There are 8 hidden switches. A switch that is on adds its own fixed numbers to the row, and there is some noise. The rows also spread widely along 12 directions, which tell nothing about the answers.
Known rows, each followed by its switches (1 for on, 0 for off):
[-10  -3 -16  -1   9  -5  -8  17  25  -3 -17   0  -5   5  19   9 -21 -11
   7  34  -8 -16 -14  -4 -25   0 -24 -27 -15  -5  -6 -13 -25  -6  -7   6
   4] -> 0 0 1 1 1 0 1 0
[  3  -1 -13 -13  11  19 -10  14  36 -51 -34 -12 -16   9 -12   7   3 -34
   6  29  31 -19 -12 -13 -42   7 -34  -7 -32 -23  -9 -10  -4 -16   8   5
   0] -> 0 0 1 1 0 0 0 0
[ 29   4  -7  -5  -2   9 -11 -11  12 -15 -14 -26  -8   1  -1  19  -4  17
   3   0 -11  -5 -18   9 -18 -10   3 -31 -18 -22   7  -9 -16   6   4  11
 -14] -> 0 0 1 1 0 0 1 0
[ 13 -16  21  25 -17 -27 -14   1   6 -38 -36 -30   2  -1  -2 -26 -10  -3
  -4  -5  -2 -11   6 -13  17   0 -15   2 -10   6  10  -7  11  -7  12 -14
  10] -> 1 0 0 0 1 1 1 0
[-44  -3 -13  -2  -8 -23  15  51  -6   4 -10  13  -4 -13  29   6 -22   3
 -11  49 -35 -11 -25 -12 -10 -26 -10 -37  -6  17  13 -18 -33   5  -1  -2
 -11] -> 0 0 1 1 1 0 0 1
[ 11  -7  20 -10 -16   0  -7   7  12 -12 -21 -20  -1  -1 -13 -25  -6 -18
  -4  14 -10 -19  -1  -5 -13   5 -17  -7  -1 -15   7  -1  -6  -1 -15 -15
  -4] -> 0 0 0 0 1 1 1 1
[ 29 -18  -3  22  10 -25   4  18  54 -43 -44   1  -1   7  47 -29 -10 -39
 -23  16  28   7   1 -21 -37  20 -29  -3 -47 -13 -16 -20   6 -39  -6 -34
  38] -> 1 0 0 0 0 0 1 0
[ 24  -7  25   6 -39 -25   0  -4 -19 -33 -42 -38 -12   7 -13 -30 -23 -11
  24 -14  -9 -41   6 -18  21   6 -54   6  -2  -8  18   1  21 -32  29 -31
   9] -> 0 0 1 1 1 1 1 1
[ 28 -10 -25 -15 -23  11   2  15  17  42 -10   0   1  -7  25  36  -9  -9
  -4  25 -11  -8  -8  42 -28  -6  -7 -32 -18  -9  -9 -21   3  -7  -1 -22
 -15] -> 0 0 0 1 1 0 1 0
[ 16 -35  16  36   3 -45  -7 -45 -21   0 -56   8  -8 -26  10 -27 -38 -15
 -16 -75   6   5 -14 -28  14  18   0   7 -45  19   5 -14  -1 -25   8 -19
  15] -> 1 0 1 0 0 1 1 0
[ 22  26   4 -16   0 -10  17  -5  13 -45 -33 -10 -23  -3  18 -32   5   9
 -42  -2 -16  -1 -24 -29 -44  -8   3  -7 -17 -27   4  -8 -28  12   1 -23
   1] -> 0 0 0 1 0 0 1 0
[ 10  22 -10  -2  -7   0 -18  11  15 -45 -40 -24 -22  -4  18  -7   3  11
 -29  24 -34 -12 -47 -20 -28  -8 -19 -30  -3 -11   9 -11 -47   4  18  -6
  -3] -> 0 1 0 1 1 0 1 1
[ 24   7 -18 -10 -31  24 -29  -8   9  35 -15   0  -3   1  33  33   0   5
 -16   6 -14  -3 -26  41 -18   2 -14 -26  -1  -2 -30  -7 -20   6   7 -22
   2] -> 0 0 0 0 0 0 0 0
[  6 -17  47 -25 -42   1  22  15 -15 -13 -22  -1 -18 -28 -44 -69 -10 -16
  12   4   3 -35  43   9  11  15 -18  26 -16  29  -3  13  25  -7  -3 -37
 -29] -> 1 0 0 1 0 0 1 1
[-24   4  20 -11 -29 -47  17   0 -38  -4 -27 -14   5  -3  -2 -12 -27   8
   4 -11 -18 -28   4 -11  19 -25 -21  13  18   7  30  -3  10   6  12 -29
   2] -> 0 0 0 1 0 1 1 0
[-30   7   6 -11 -14  14 -18  28   5 -25 -10  -7   3   3  -3   2  -6   3
   9  41 -15 -25  -8   4  -6  -7 -28 -15  16  15  -9   4 -14  12   2   6
 -12] -> 0 0 0 0 0 1 0 1
[ 10 -12  11  -3 -41  14 -41  14   7 -17 -29 -36  -1   0 -27   6  -4 -15
  23  30  13 -32   9  40  15   9 -44   1   4   5  -5   1   6  -3  19 -10
  -6] -> 0 0 1 1 1 0 1 0
[-36 -11  -1 -26   4  17 -60  39  30  -9  -7 -38  21  -4 -32  28   1 -12
  20  76  -3 -15 -15  32  -7  -9 -18 -25  10  -7  21   1 -47  27 -33  25
 -14] -> 0 0 0 1 0 0 1 1
[  8   3   2   9  35  -1  25 -13  20 -62 -27   5 -22   1 -20 -17  -6  14
   6 -14  10  -7 -11 -41 -41   3  14  -5 -38  -3  -2 -10  -1  -2   9  30
 -27] -> 0 1 0 1 0 0 1 0
[  5 -15   9  -5 -29  10  -1  10 -19 -14 -26 -14 -20 -14 -26 -12  -9  -9
  13   2 -17 -29  -8  -4   8   2 -22  -8 -13  10   7  -3   0 -11  23  -7
 -25] -> 0 0 1 1 1 1 0 1
[ 19   2  11  11  15  -1  39  -3  17 -29   3   3 -17  18  -5 -23 -13  12
  23   3 -10 -19  12 -37 -22   0   2 -25 -21 -14  -4  -3   5 -11  -4  17
 -16] -> 0 0 1 0 1 0 1 0
[ -3   0 -14  -1  15  24   9 -20  -5  -9 -29  28 -34  -2 -20  11   2 -12
   9 -16  -2 -18 -30 -37 -29  12 -11 -12 -24   5 -13  -7 -17 -15  19   5
 -21] -> 0 0 0 0 1 0 0 0
[ -1   1 -17 -27 -30  21  18  20 -13   1 -28  11 -23 -11 -13  27  -4 -22
  -4  21   0 -30 -12   9 -28 -13 -13 -17 -16   4   2 -19   6  -7  29  -9
 -35] -> 0 1 1 1 1 0 0 0
[-14 -22  -5   5  -3 -15   3  32  -6 -34 -26 -17  13 -26  -7  22 -15  10
  -8  21   1  -4 -12  15 -11 -25  13 -24 -25  16  22 -25  17   8  15  22
 -36] -> 0 0 1 1 0 1 1 1
[-20  -5  11   7   1 -10  -5   7   4   6   5  -4   9   2  -5  -5 -17   9
  13  20 -27 -14   1  -9   4  -7   2 -20   9   8   9  -1 -23  15 -19  13
 -11] -> 0 0 0 0 1 1 1 0
[ 23  -1 -13   9   7  15 -11  10  25 -12  -9   7 -17 -13  29 -12  12   7
 -25  18 -28  16 -36 -10 -27  13   7 -31 -32  -2 -13 -11 -55   0  -4  -7
  -5] -> 0 0 0 1 0 0 0 0
[-12  -5  28 -20 -24   7 -21  55  43 -42  -4 -33  21   4 -16 -32  -3 -24
   5  80  15 -28  35  34 -12   2 -24   6  10  -1  -1   1   4  17 -23  -1
  -6] -> 0 1 0 1 0 1 1 0

New rows, each followed by its switches (1 for on, 0 for off):
[  1 -33  26  12   8  -5 -29  23  18 -33  -3 -33   7  -5 -49 -27  20 -15
  27  41  -4   0   1 -17  21  16   4  -5 -17  -9  43   4 -45  -3 -25   9
 -13] -> 0 0 0 1 0 0 1 0
[ 36 -15   2   6 -56   0  16   5 -19   7 -27   5  -8  -7  10   3  -9   0
  18  -6   8 -27  16  39   8  14 -35   5 -16  27 -22  -7  47 -31  43 -42
 -13] -> 0 0 0 1 0 0 1 0
[-10  -1   8  -2  -1 -15   4   5   5 -12 -16 -11   4  -5  -2  -7  -9   0
 -15   9 -10  -7  -6  -9 -14 -15   9 -11  -1  -6  13 -11  -7  18 -11   3
  -9] -> 0 0 0 0 1 1 1 0
[-12  14  -3 -12   4  -4  13   4  22 -28 -30   4 -22   9   7 -15 -11 -10
  -3  10   5 -22  -8 -22 -34  -2 -29   5 -12 -10 -18  -6  -1  -1   7 -15
   5] -> 0 0 0 1 1 0 0 0
[  1  15   9 -12   3   0 -26   4  15 -46 -10 -51   0  10 -28   4  12  20
   6  28 -18  -9 -18  -9  -5 -21   2 -18  11 -31  32   3 -39  29 -10  14
  -9] -> 0 0 0 1 0 0 1 0
[  7 -46   5  18 -28  -5 -49  25   5   7 -27 -30  13 -16 -13   3 -18 -31
  24  29  -1 -18   8  27  34  16 -36 -14 -19  19  13 -12 -10 -22   2  -7
   3] -> 1 0 1 1 1 1 1 0
[ 17  12 -12   1  30 -18  11   6  34 -45 -20 -26 -16  17  23  -5 -12  10
  -6  18 -29  -6 -34 -49 -41 -15  -7 -46 -24 -47  24 -17 -35  -8  -9  13
   7] -> 0 0 1 1 1 0 1 1
[-21  -4  11 -19  -2 -17  -7  23  15 -22 -23 -31   1  -9  -7 -15 -33  -6
   2  27 -13 -28   9  -4 -12 -22 -16 -17  -4  -7  12  -6   0  13 -17   6
  -6] -> 1 0 1 1 1 1 1 1
[-19   3  30   2  -7 -17  -8 -17  -8 -23 -19 -20  -7   6 -30 -29 -12   3
  11 -16  -9 -20   4 -25  14  -6  -9  15  15  -2   6   8  -6  19  -2  -3
  -1] -> 0 0 0 0 1 1 0 0
[-16 -14  19  10 -20 -28 -35   7   2 -21 -48 -26   8   0 -11 -15 -23 -34
   2  11   8 -27   4  -7  17   1 -39   9   5   9  15  -6  -4 -10   5 -18
  19] -> 1 1 0 0 1 1 1 0
[ 19  -1  13 -23 -22 -16   8  -4  -2  -1 -20 -27   9   0  -3   3  -7 -17
 -15  -3   4  -9   4   7 -17 -18   2  -4  -1 -35  26 -11  14   7 -13 -26
  -4] -> 0 0 0 0 0 1 1 0
[ -8   6  -4   7  -5   5 -28   1  24 -32 -23 -28   3  15  -8  26 -15  15
  21  20   9 -24   6  19  -5 -15 -25 -14   8   7 -19  -1  16  14  14  18
  -1] -> 1 0 0 0 1 0 1 0
[ 15  12 -19 -27   0   1  10  10  10 -10  -8 -26   4  21  -1  52  10  -4
   2  29  -7  -8 -21 -11 -38 -34   5 -41  -4 -53  38 -17  -8   3  -8   3
 -12] -> 0 0 0 0 0 0 1 0
[ 12 -26  18   8   5 -14 -25 -13  10   6 -31 -15  -6 -26  -8 -37 -16 -12
 -15 -18 -19   2 -19 -12  -3  18   3  -3 -26  -1  11  -6 -33  -1 -22 -12
  -5] -> 0 0 0 1 1 1 1 1
[ 13   6  19  -7 -48 -11   0  30   1   2  -7 -14   1  -2  28 -31  -9 -10
 -25  39 -33 -18   6  10   0  -4 -21 -19  13  -3   6  -5 -20   5  -7 -34
   9] -> 0 0 1 0 1 1 1 0
[ 50 -15  -4  -5  -4  27 -40 -32  10  13 -21 -40 -14 -14 -35  20   6  10
   8 -20 -22  -1 -33  14  -7   9  10 -28 -23 -25  13  -4 -33   4  -3   6
 -30] -> 0 0 0 1 1 0 1 1
[ -4  -8   8  -4 -14   5   7  36  16   4  13  -2   0  -7  -1 -18  -3   9
  11  52 -25 -12  13  12  -5  -1   0 -20  -2  10   0  -1 -20   9 -16  -1
 -22] -> 0 0 0 1 1 0 1 0
[  7 -14  12   1 -18 -16  21   8 -24 -45 -37 -11 -10  -5 -31 -12  -1 -14
  18  -4   7 -28   2 -27   6   0 -24  13 -17   4  28  -9  25 -25  32 -17
 -17] -> 0 0 0 1 0 1 1 0
[-20   5   2  -8  -6   9   1  22  17 -26 -25  22 -12  -3  10 -18   1 -23
 -14  31  12 -14  -7  -8 -30  11 -27   3  -9  13 -25  -2 -15  -1   2 -15
   3] -> 0 0 0 0 0 0 0 0
[ -4  -4  -7  -9 -16   5 -10  10 -14  -8 -18 -16  -8   5 -10  19 -10  -8
  33  17 -21 -33 -10 -14  11  -8 -36 -18  -4   4  13  -1 -12 -19  18  -8
  -6] -> 1 0 0 1 0 1 0 0
[ -3  -8   3  -9 -13   6 -28  -4   1   6 -20 -17   9   1 -31  29  -3 -15
  15  13  11 -17  -7  18  -2  -4  -6 -11   3  -4  18  -4 -12   6  -5   6
 -15] -> 0 1 0 0 0 0 1 0
[ 30 -19   7  21  12   1  -4 -24  11 -10 -20   8 -20 -30  14 -37 -11   9
 -30 -40 -13  21 -23 -11 -18  20  30 -11 -51   8 -17 -13 -28   3  -6   2
 -15] -> 0 0 1 1 0 1 0 0
[ -3   8  -4 -17 -17  19 -32  -9 -14 -17 -31 -14 -17  -4 -13  14 -23   0
  19   3 -18 -40 -13   4   3  -1 -43 -19   0  16  -8   3 -17  -2  22   6
  -9] -> 1 0 1 1 0 1 1 0
[-21  11  -9 -12   4 -27  -1  12  12  -1 -21  -4  10  17  34  15 -36 -14
   0  26 -16 -26  -7 -22 -23 -22 -28 -29   5  -9  12 -13 -15  -6 -12  -5
  19] -> 1 1 0 0 0 1 1 0
[-24  -6 -11   1  24 -29 -46 -23  10  -1 -35 -28  12  16   3  36 -41 -14
  24  -7  -1 -20 -31 -18  -4  -8 -36 -18  -2 -22  23  -9 -34  -6 -10  16
  27] -> 0 0 1 1 0 1 1 0
[ -6   7   0  -6  15  -2  10  20  42 -49 -16  -4  -9  13  12 -20  -3  -5
  -1  29  13 -10   3 -18 -38  -1 -17   0 -18 -15 -19  -6  -4   3  -6  -2
   6] -> 0 0 0 1 0 0 0 0
[ -5 -17  21 -11 -53  11 -46  15 -10  16 -21 -38  13 -15 -38  14   0  -4
  12  27   1 -21   6  59  27  -4 -19   0  23  14   8   4   4  20   2 -12
 -22] -> 0 0 0 0 1 0 1 1
[-12  -2   3  -3  13 -34  -5 -21  11 -10 -43 -14  -8   6   8 -12 -43 -13
   8 -22  -2 -24  -3 -28 -11  -6 -32   3 -11  -9  -1  -6   0  -8  -5 -11
  22] -> 1 0 0 1 1 1 1 0
[-41 -23  -5  10  45 -17  -8   8  18 -16 -16  -4  13  -8 -25  25 -28  12
  28  16   6  -4 -15 -12 -18 -13  19 -24 -23  10  19 -13 -14  10 -18  52
 -30] -> 0 1 0 1 0 0 1 1
[ -5 -20  11 -30 -13  -2   7  24  -3  -8 -16 -20  12 -18 -42   7  -2 -30
  -2  26  13 -15  11  12 -16 -16  15   0 -16 -12  39 -17   9  10 -13   1
 -38] -> 0 1 0 1 0 1 1 0
[ -1   4   5   9  -5  36  -6  12   1  11  36  12  -1  -6   2  -1   0  47
  14  30 -52  -4  -6  12   3  -1  25 -44   5  31 -21   7 -41  26 -11  30
 -40] -> 0 0 0 0 0 1 0 0
[-14 -15  30  -8 -32 -28 -31  -8 -25 -17 -49 -43   5 -15 -41 -13 -30  -9
  18 -18   4 -34   8  10  33  -8 -29  17   6  18  25   3  15   1  14 -15
  -7] -> 1 1 0 1 0 1 1 1
[-23 -13   1   7  -5  -8  -6  37  19 -32  -6 -18  23  14   1  18 -21   1
  32  50   6 -24  23  10   1 -17 -23 -19   1  14  -1  -7  24  -2   0  18
  -3] -> 1 0 0 0 0 1 1 0
[  8  -1  -1   5   6 -12  -4 -32   5 -42 -52 -16  -5  13 -20  23  -9  -5
  13 -32  38 -15 -10  -9 -19  -3 -18  11 -14 -12  -4  -8  34  -9  26   1
   1] -> 0 0 0 0 0 0 1 0
[ 10  10  10  -4 -35  -2 -15 -17 -18  -8 -40 -15 -16  -3  -3  -3 -27  -5
  -4 -16 -17 -37  -7  -2   5  -5 -28 -14   5  11  -2  -3  -2  -2  26 -11
  -3] -> 1 1 1 0 1 1 1 0
[  9   7 -13 -18 -22  42 -43  -1  17  -1 -30  -9 -17 -13  -5  23  -6 -11
 -13  23  -1 -23 -14  37 -26   1 -22 -28  -7  10 -31  -6 -19  13   8   4
 -12] -> 1 0 1 0 1 0 1 0
[ 21   7  -6  -7 -18   5 -21 -33  -4  27 -31   6 -14  -7  23  10  -7  -1
 -25 -31 -11   1 -33  10 -16   6  -6  -9  -8  -6 -18  -5 -27   4   4 -31
   8] -> 0 0 0 0 0 0 0 0
[ 33 -34  12  33  -9  -7   8   0   6 -28 -23  -4   4 -13   0 -17 -10   4
   9 -16  12   0  17   6   7  13   5  -3 -39  24 -13 -12  35 -21  15  -2
 -13] -> 1 0 0 0 0 1 1 0
[ 26  -5  23 -31 -56  34 -25  -2  -6  -3 -21 -28  -8 -19 -31 -11  -1 -18
 -12   0  10 -25  21  47   5  -2 -11   6  -3   4 -16   5  19  18   6 -23
 -23] -> 1 0 1 0 0 1 0 0
[ 22  13 -11 -24 -13  32 -16   6  33 -23 -20 -30 -11 -11  -8  19   1  19
 -16  23  -1 -13  -1  42 -38 -20   5 -21 -10  -7 -25 -10  11  33   7   8
 -29] -> 1 0 0 1 1 0 1 0
[ 24 -10   3 -26  -2 -11  32  14   2 -13 -17 -15  -3  -1 -18  -1   0 -37
  -1  15  -2 -16  -3 -31 -30 -11   5 -14 -29 -41  51 -20  -2 -20 -12 -14
 -20] -> 0 1 0 1 0 1 1 0
